All groups share one centre, and each spreads out both ways along 8 directions, with some noise.
In the rows, 100 means zero.
Some rows, each with its group after it:
|  93 | 107 | 116 |  95 |  95 |  83 |  85 |  88 |  92 | 110 | 125 | 108 |  90 |  46 | 145 |  73 |  46 | 106 |  66 | -> nub
|  99 |  97 | 120 |  94 |  88 | 109 |  88 | 103 | 105 | 103 | 104 | 103 |  95 |  84 | 105 |  84 |  83 |  81 | 114 | -> Dobes
|  94 |  90 | 106 |  98 | 108 | 101 | 104 |  80 |  89 |  99 |  94 | 104 | 103 |  74 | 110 |  94 |  88 | 102 |  98 | -> nub
| 111 | 120 | 105 | 121 | 102 | 112 |  90 | 116 | 123 | 125 | 112 | 112 | 101 |  69 | 121 | 100 |  81 |  93 |  99 | -> nub
| 103 |  76 |  84 | 112 | 106 |  64 | 107 |  95 |  87 | 100 | 105 |  89 | 117 | 113 | 113 |  90 | 108 | 122 |  64 | -> Dobes
|  96 |  96 |  94 | 105 |  99 | 117 | 106 |  76 |  71 |  95 |  90 |  98 | 101 |  78 | 107 | 107 |  90 | 106 | 103 | -> mita
|  98 |  88 |  89 |  95 | 107 |  99 | 115 |  88 |  87 |  91 |  84 |  99 | 107 |  93 | 101 | 111 | 101 |  89 |  98 | -> mita
|  92 |  74 | 104 |  76 | 107 | 109 | 149 | 105 |  91 |  83 |  84 | 125 | 102 |  81 |  82 |  94 |  87 | 104 | 112 | -> mita
|  86 | 118 | 108 |  64 |  87 |  99 |  77 | 124 | 108 |  94 | 128 | 101 |  61 | 118 |  98 |  81 |  89 | 128 | 131 | -> mita
| 107 |  62 |  78 | 105 | 121 |  53 |  92 | 112 | 117 | 118 |  96 |  91 | 124 |  91 | 137 |  92 | 110 |  81 | 103 | -> Dobes
| 107 | 103 |  87 | 115 | 103 |  94 | 108 | 106 | 111 | 109 | 101 | 102 | 111 | 100 | 106 | 117 | 107 |  93 |  90 | -> Dobes
|  99 |  87 |  82 | 109 |  77 | 107 | 106 | 103 |  76 | 100 | 117 | 102 |  90 |  96 | 116 | 104 |  91 | 133 | 118 | -> Fari
| 106 | 109 | 115 | 124 |  84 | 110 |  95 | 104 | 103 | 108 | 114 | 102 | 107 | 103 |  94 |  94 |  96 | 110 |  84 | -> Dobes
|  98 | 109 |  88 |  98 |  92 |  99 | 109 | 118 | 109 | 108 | 104 | 104 | 101 |  86 | 113 | 116 |  90 |  83 |  98 | -> mita
| 100 |  94 |  91 | 108 |  82 | 111 | 103 | 107 |  82 |  97 | 107 |  98 |  95 | 105 | 100 | 102 |  99 | 122 | 108 | -> Fari
| 109 |  93 |  87 | 112 | 107 | 105 |  83 | 110 | 104 | 109 |  99 |  94 |  98 | 111 | 106 |  96 | 117 | 111 | 127 | -> Dobes
|  92 |  97 |  91 |  77 | 110 |  85 |  99 |  85 |  85 |  88 |  99 |  98 |  86 |  88 | 119 |  96 |  86 |  98 |  97 | -> Fari
| 107 | 127 | 102 | 107 |  80 | 105 |  80 | 125 | 124 | 111 | 118 |  99 |  91 | 105 | 109 | 107 |  94 |  76 | 101 | -> mita
| 108 | 112 |  86 | 108 | 110 | 125 |  94 |  98 |  71 |  97 |  87 |  92 | 103 |  90 | 104 |  94 |  93 | 103 |  81 | -> vez
|  89 |  96 | 132 |  83 |  69 | 118 |  91 |  90 |  92 |  84 | 112 | 102 |  78 | 123 |  70 |  88 | 102 | 115 | 132 | -> vez
|  93 |  76 |  81 |  87 | 113 |  83 | 113 |  96 |  89 |  94 |  83 |  94 | 110 |  97 | 105 | 106 | 108 |  97 | 106 | -> Dobes
|  99 | 108 | 110 | 109 |  72 | 119 |  90 |  86 |  93 |  98 | 101 |  94 |  96 | 108 |  89 | 117 | 105 |  91 | 115 | -> nub
| 103 |  91 |  92 | 113 | 106 |  99 |  92 |  86 |  86 | 101 |  96 |  89 | 105 | 112 |  99 | 100 | 114 | 120 | 102 | -> mita
|  92 |  82 |  62 | 144 |  81 |  67 | 102 | 108 |  78 | 123 | 123 |  78 | 131 |  99 | 133 | 115 | 103 | 151 |  54 | -> Fari
| 103 |  85 |  87 | 101 | 126 |  95 | 108 |  83 |  83 |  97 |  85 |  98 | 107 |  86 | 111 |  96 | 100 | 109 |  93 | -> vez
| 111 |  96 |  97 | 114 | 109 | 108 | 102 | 100 | 103 | 103 |  93 | 102 | 108 | 101 |  98 |  98 | 107 | 102 | 100 | -> vez
|  95 | 109 |  93 | 101 |  81 |  93 |  91 | 108 |  90 | 102 | 113 |  90 |  97 | 102 | 112 | 105 |  91 | 102 |  82 | -> vez
| 101 |  88 |  92 |  89 | 108 | 104 |  96 | 100 |  70 |  84 |  95 |  91 |  94 | 122 |  90 |  75 | 108 | 129 |  99 | -> nub
| 110 |  99 |  87 | 104 |  98 |  87 | 102 | 115 | 105 | 100 | 105 |  97 | 105 | 116 | 105 | 101 | 106 |  95 |  85 | -> Dobes
|  96 |  94 | 118 |  65 |  93 |  90 | 108 | 112 | 106 |  83 | 107 | 108 |  86 | 107 |  91 |  77 |  88 |  88 | 103 | -> mita
| 116 |  84 | 108 | 102 | 106 |  96 |  79 | 110 | 113 | 103 | 101 |  99 |  97 | 112 | 106 |  72 | 110 |  91 | 124 | -> Dobes
| 101 |  94 |  94 | 101 | 109 | 107 | 104 | 102 |  94 | 102 |  86 |  99 | 109 |  88 | 102 |  99 |  97 |  92 | 101 | -> nub
|  91 | 103 |  91 |  75 |  99 |  95 | 112 |  97 | 100 |  90 | 103 | 107 |  83 |  94 | 106 | 114 |  93 |  95 | 114 | -> nub
| 112 |  97 |  87 |  98 | 111 |  95 | 117 | 116 | 111 |  98 |  88 | 105 | 110 | 103 |  98 | 105 | 106 |  75 |  95 | -> vez
| 111 |  85 | 114 | 114 | 132 | 107 | 105 |  94 | 108 | 111 |  87 | 118 | 113 |  71 | 105 |  74 |  91 | 111 | 100 | -> nub
| 110 | 108 |  96 | 119 | 121 |  85 |  83 | 123 | 111 | 127 | 120 | 111 | 104 |  61 | 146 |  65 |  65 | 125 |  65 | -> nub
|  83 | 110 |  83 |  99 |  74 | 101 | 102 | 111 |  78 | 103 | 109 |  88 | 101 |  91 | 109 | 118 |  86 | 106 |  79 | -> Fari
| 104 | 111 | 100 | 113 |  92 | 114 |  96 |  99 | 105 | 107 |  99 | 103 | 100 |  90 | 103 | 111 |  98 |  84 | 106 | -> mita
|  95 |  98 |  98 |  97 |  90 | 101 | 105 | 100 |  89 |  96 | 102 |  97 | 101 |  97 | 101 | 100 |  94 |  99 |  91 | -> Fari
|  98 |  91 | 116 | 112 |  99 | 129 | 126 |  95 |  98 | 106 |  97 | 127 | 105 |  60 |  95 |  98 |  80 | 117 | 118 | -> mita
|  83 | 108 | 106 |  91 |  68 | 101 |  90 | 100 |  94 |  99 | 120 |  94 |  84 | 106 |  98 | 112 |  96 | 110 | 115 | -> vez
|  99 |  78 |  86 | 110 | 109 |  69 | 120 |  98 | 115 | 110 |  97 | 102 | 121 |  96 | 109 | 118 | 114 |  94 |  95 | -> vez
| 104 |  94 | 123 |  99 |  89 |  99 |  97 |  85 |  98 |  99 | 113 | 113 |  90 |  77 | 116 |  81 |  74 |  94 | 100 | -> Fari
|  96 |  89 | 100 | 110 |  79 | 110 | 120 | 110 |  88 |  99 |  96 |  99 | 116 | 101 |  85 | 110 | 103 | 100 |  94 | -> Fari
| 104 | 114 | 128 |  97 |  87 | 104 |  78 | 107 | 122 | 106 | 118 | 104 |  84 | 104 |  97 |  85 |  91 |  91 | 111 | -> mita
| 103 |  98 |  83 | 117 | 115 |  91 | 106 |  93 |  96 | 113 |  94 |  99 | 116 |  72 | 124 | 111 |  93 |  95 |  79 | -> vez
|  95 | 117 |  95 |  97 |  87 | 114 |  91 | 109 |  95 | 101 | 105 |  96 |  90 | 100 | 101 | 107 |  93 |  98 | 103 | -> Fari
| 101 | 106 | 101 |  97 | 110 |  77 |  91 | 111 | 105 | 109 | 128 | 110 |  86 |  76 | 135 |  69 |  67 | 128 |  76 | -> nub
| 119 |  88 | 111 | 107 |  78 | 123 | 123 | 125 | 111 |  92 |  98 | 116 | 105 | 120 |  72 |  93 | 108 |  81 | 121 | -> Fari
| 100 |  98 | 113 | 101 |  91 |  85 | 101 |  91 | 106 |  99 | 118 | 108 |  90 |  98 | 106 |  91 |  90 | 111 |  96 | -> nub
| 126 | 112 | 102 | 109 | 104 |  87 |  85 | 100 | 108 |  95 | 120 | 106 |  82 | 116 | 120 |  77 |  94 |  96 |  83 | -> Dobes
| 106 |  86 |  77 |  99 |  83 | 101 | 123 | 139 |  88 |  86 |  94 |  90 | 113 | 149 |  74 | 104 | 127 | 102 |  93 | -> Fari
| 100 |  84 |  93 | 108 |  99 |  76 | 111 | 103 | 109 | 104 | 102 |  98 | 115 | 108 | 102 | 107 | 112 | 101 |  94 | -> vez
| 109 |  89 | 115 | 102 | 105 |  95 | 100 |  94 | 105 |  98 | 105 | 108 |  98 |  99 |  99 |  80 |  96 | 103 | 101 | -> vez
| 103 |  87 |  96 | 105 | 108 | 107 |  94 | 100 | 109 | 109 |  90 | 102 | 105 |  93 | 104 | 104 | 111 |  92 | 132 | -> Dobes

New rows, each followed by its group:
| 110 |  83 | 119 | 127 | 102 | 118 | 113 |  88 |  97 |  96 |  90 | 104 | 117 | 126 |  61 |  88 | 125 | 125 | 100 | -> Dobes
| 104 | 102 | 106 |  98 |  76 | 115 | 113 | 116 | 101 |  95 | 103 | 109 |  99 |  99 |  91 | 102 |  92 |  82 | 107 | -> Fari
| 100 | 136 |  65 | 122 | 111 |  96 |  67 | 119 | 114 | 126 | 104 |  79 | 105 | 112 | 117 | 130 | 120 | 109 |  87 | -> Fari
|  95 |  66 | 139 |  90 |  95 |  88 | 114 |  70 |  98 |  85 |  99 | 110 | 102 | 101 |  79 |  76 |  99 | 102 | 106 | -> vez
| 111 |  96 | 105 |  98 |  99 |  71 |  85 | 112 | 109 | 101 | 128 | 104 |  88 | 107 | 124 |  68 |  87 | 117 |  86 | -> vez
|  90 | 121 |  95 |  95 |  96 | 122 | 100 | 105 | 104 | 105 |  88 |  98 | 101 |  87 |  94 | 127 |  98 |  78 | 110 | -> Fari
| 104 | 102 | 100 | 116 | 101 | 103 | 108 |  89 |  95 | 101 | 102 | 104 | 105 | 102 |  95 | 106 | 102 | 113 |  89 | -> Dobes
| 106 | 114 |  72 | 106 |  85 | 127 | 122 | 140 |  91 | 102 | 100 | 108 | 101 |  97 |  98 | 114 |  92 | 101 |  98 | -> mita
|  98 | 100 | 104 |  94 |  92 |  66 |  84 | 108 | 111 | 103 | 118 |  92 |  97 | 112 | 115 |  87 |  95 |  98 |  80 | -> mita
|  90 |  69 | 101 |  96 |  91 | 102 | 131 |  88 |  77 |  88 |  89 | 103 | 113 |  88 |  90 | 105 |  97 | 104 |  99 | -> Fari
|  90 |  95 |  92 | 105 | 101 |  98 | 107 |  93 |  90 | 103 |  92 |  93 | 112 |  93 |  99 | 113 | 103 | 103 |  90 | -> Fari
| 101 | 111 |  96 | 113 |  86 |  94 |  94 | 109 | 100 | 109 | 111 |  95 | 106 |  94 | 115 | 104 |  89 |  94 |  78 | -> vez
|  98 |  88 |  73 | 115 | 106 |  87 | 111 | 109 | 100 | 111 |  92 |  91 | 120 | 105 | 102 | 120 | 118 | 107 |  94 | -> Dobes
| 101 |  88 | 117 |  95 |  96 |  90 | 102 |  93 | 112 |  99 | 109 | 109 |  95 |  98 | 100 |  90 |  97 |  99 | 112 | -> vez
| 119 |  97 |  99 | 104 | 108 | 109 | 109 | 115 | 122 |  97 |  92 | 112 |  99 | 116 |  88 | 100 | 117 |  80 | 126 | -> Fari
| 107 | 114 | 112 | 103 |  92 | 116 | 108 | 100 | 104 |  93 | 101 | 111 |  95 | 103 |  85 | 101 |  96 |  88 |  97 | -> Dobes
| 110 |  83 | 100 | 106 | 103 |  97 |  95 | 117 | 112 | 106 |  94 |  97 | 111 | 113 |  96 |  89 | 117 |  89 | 114 | -> Dobes
| 102 | 101 |  96 |  99 |  90 | 111 |  98 | 108 |  94 |  92 |  99 |  95 |  95 | 122 |  84 | 102 | 113 | 108 | 112 | -> vez
| 102 | 108 |  91 | 104 | 103 |  90 |  94 | 108 | 103 | 105 | 103 |  92 | 105 | 104 | 109 | 103 | 103 |  95 |  84 | -> Fari
|  93 |  65 |  97 | 103 |  96 |  99 | 134 |  87 |  81 |  92 |  86 | 103 | 117 |  93 |  87 | 107 | 107 | 107 | 102 | -> Fari
| 100 | 105 | 107 | 110 |  77 | 104 |  86 | 102 |  88 | 100 | 115 |  91 |  98 | 107 | 100 |  90 |  93 | 112 |  84 | -> vez
| 106 |  94 | 101 |  80 | 100 | 103 | 109 | 123 | 125 |  99 |  85 | 109 | 104 |  90 | 100 | 105 |  98 |  43 | 124 | -> Dobes
|  94 | 103 |  84 | 118 | 111 | 103 | 103 |  84 | 114 | 116 | 102 | 108 |  95 |  87 | 111 | 136 | 111 | 120 | 134 | -> nub
| 109 |  83 | 104 | 105 |  98 |  87 | 113 | 103 |  94 |  93 |  98 |  98 | 114 | 112 |  94 |  85 | 101 |  95 |  72 | -> mita
| 103 | 111 | 115 | 101 |  79 | 105 | 102 | 107 | 115 | 103 | 107 | 108 | 100 |  88 | 102 | 106 |  84 |  65 |  96 | -> nub
|  99 |  85 |  87 | 100 |  96 |  97 | 134 |  91 | 112 |  95 |  74 | 101 | 119 | 108 |  81 | 146 | 127 |  56 | 118 | -> nub
| 104 | 103 | 124 | 108 | 107 | 121 |  84 |  82 |  99 |  97 |  92 |  99 |  98 | 113 |  76 |  84 | 112 | 112 | 111 | -> Fari
|  94 | 111 | 104 |  87 |  94 |  97 |  86 |  96 |  87 |  94 | 108 |  92 |  91 |  98 | 108 |  90 |  86 | 100 |  84 | -> Fari
|  86 |  76 | 103 |  63 | 119 |  93 | 109 |  81 |  91 |  77 |  85 | 101 |  86 | 114 |  82 |  92 | 115 | 113 | 136 | -> mita
| 107 | 100 | 113 | 122 |  93 | 121 |  97 |  89 |  96 | 107 | 101 | 106 | 104 |  87 |  98 |  96 |  94 | 107 | 103 | -> mita
| 101 | 105 | 109 |  99 |  81 | 104 | 100 | 112 | 114 | 103 | 109 | 105 |  96 | 104 |  95 | 105 |  99 |  87 | 110 | -> vez
| 114 | 111 | 101 | 131 |  88 |  90 |  73 |  89 | 101 | 114 | 111 |  84 | 110 | 102 | 122 | 101 | 100 |  90 |  71 | -> mita
|  79 |  59 | 118 |  89 |  84 |  52 | 110 |  68 |  89 |  90 | 117 |  95 | 105 | 100 | 103 |  91 |  96 | 124 |  87 | -> vez
| 101 |  95 | 118 |  84 | 101 | 112 | 103 |  82 |  91 |  83 |  94 | 109 |  86 |  93 |  94 |  87 |  91 |  89 | 114 | -> Dobes
| 106 |  87 |  79 | 101 | 111 |  58 | 142 | 116 | 143 | 106 | 101 | 116 | 116 | 110 | 103 | 135 | 120 |  76 | 100 | -> nub
|  80 |  98 |  84 |  68 | 109 |  60 |  84 |  96 | 106 |  99 | 113 |  88 |  82 | 103 | 123 | 107 | 102 | 115 | 112 | -> mita
| 103 |  98 |  90 | 110 | 116 | 120 | 106 | 104 |  94 | 113 |  69 |  98 | 126 |  55 | 113 | 108 |  87 |  60 |  91 | -> nub
| 102 |  86 |  83 | 132 |  82 |  91 | 120 | 117 | 102 | 117 | 104 |  99 | 129 |  95 | 105 | 122 | 108 | 105 |  83 | -> Fari
| 100 | 118 |  98 |  84 |  76 | 104 |  83 | 101 |  72 |  82 | 108 |  86 |  83 | 106 | 112 |  91 |  79 |  81 |  74 | -> mita
|  97 | 124 |  85 |  95 |  71 | 109 |  93 | 142 |  97 | 102 | 114 |  91 |  96 | 119 |  98 | 110 |  95 |  92 |  86 | -> Dobes
| 112 | 108 | 100 |  98 |  89 |  90 | 111 | 134 | 124 | 102 | 107 | 107 | 109 | 101 | 104 |  99 |  90 |  60 |  78 | -> nub
| 102 |  92 |  93 | 108 | 111 |  86 | 100 |  94 | 108 | 105 |  93 |  96 | 108 | 104 | 102 | 110 | 115 |  98 | 107 | -> mita
|  74 |  68 |  77 |  94 |  93 |  91 | 109 | 120 |  88 | 112 |  82 |  79 | 130 |  89 |  98 | 118 | 115 | 103 | 108 | -> Dobes
|  84 |  72 |  63 |  71 | 115 |  71 | 125 | 106 |  71 |  82 |  95 |  90 |  99 | 113 | 105 | 101 | 108 | 134 |  93 | -> mita
|  98 | 109 |  92 |  61 | 108 |  98 |  97 | 104 |  92 |  78 |  95 |  99 |  76 | 109 | 102 |  93 |  92 |  82 | 109 | -> Fari
|  97 |  83 |  84 |  86 | 121 |  73 | 104 | 105 | 117 |  98 |  91 |  92 | 104 | 132 |  91 | 110 | 133 | 101 | 120 | -> mita
|  91 |  93 | 102 |  98 | 110 |  78 |  94 |  71 | 106 | 108 |  97 |  97 | 102 |  75 | 121 | 114 |  96 |  90 | 102 | -> mita
| 109 |  79 |  90 | 100 | 112 |  71 | 116 | 108 | 105 |  96 |  98 | 101 | 116 | 109 | 107 |  90 | 107 |  93 |  77 | -> vez
| 112 |  92 | 116 | 138 |  89 | 138 | 125 | 101 |  88 | 109 | 100 | 121 | 116 |  70 |  92 |  89 |  80 | 121 |  91 | -> mita
|  99 |  98 |  94 |  95 |  91 |  96 | 102 | 102 |  75 |  89 | 100 |  89 | 105 | 108 | 101 |  91 |  94 | 100 |  68 | -> vez
| 112 | 111 | 118 | 100 |  85 | 116 |  89 | 117 | 106 |  93 | 107 | 102 |  92 | 124 |  82 |  80 | 101 |  93 |  99 | -> Fari
| 119 |  81 | 108 | 111 | 100 |  91 | 118 | 104 | 122 | 103 | 105 | 120 | 105 |  93 | 109 |  92 |  97 |  82 | 110 | -> Fari
| 112 |  99 |  85 | 134 | 113 |  93 |  99 | 103 | 112 | 122 |  99 | 100 | 119 |  90 | 117 | 111 | 107 | 103 |  88 | -> vez
| 114 |  95 | 110 | 108 |  99 | 103 | 110 | 112 | 107 |  97 |  93 | 105 | 115 | 109 |  88 |  87 | 102 |  79 |  81 | -> vez
|  99 | 111 | 110 |  94 |  94 | 119 |  95 | 102 |  99 |  97 |  95 | 101 |  93 | 106 |  85 |  99 | 101 |  91 | 110 | -> Fari
| 102 | 108 | 127 | 110 |  96 | 137 |  88 |  82 |  97 | 106 |  93 | 109 |  96 |  70 |  96 |  94 |  83 |  90 | 119 | -> nub
| 109 | 109 |  95 | 101 |  93 | 102 |  86 | 125 | 119 | 105 | 117 | 104 |  82 | 128 |  97 |  97 | 114 | 114 | 129 | -> vez
|  91 | 104 |  97 |  99 |  95 |  94 |  97 | 100 |  88 |  99 |  98 |  87 | 109 | 101 |  99 | 103 |  98 | 101 |  75 | -> Fari
| 101 |  95 |  93 | 111 | 104 | 106 | 103 |  92 |  90 | 104 |  94 |  96 | 108 |  96 | 101 | 105 | 104 | 108 |  98 | -> vez
|  98 | 101 |  85 |  96 | 109 | 103 | 102 | 110 |  91 |  94 |  83 |  85 | 110 | 130 |  78 | 109 | 126 | 103 |  94 | -> Fari
| 101 |  82 | 103 | 102 | 102 |  88 | 118 |  94 | 108 |  99 |  94 | 105 | 112 |  97 |  96 | 104 | 105 |  89 |  97 | -> vez
| 109 |  72 | 121 | 117 | 103 |  58 | 116 |  95 | 141 | 117 | 113 | 116 | 122 |  85 | 114 |  95 |  97 |  85 |  89 | -> vez
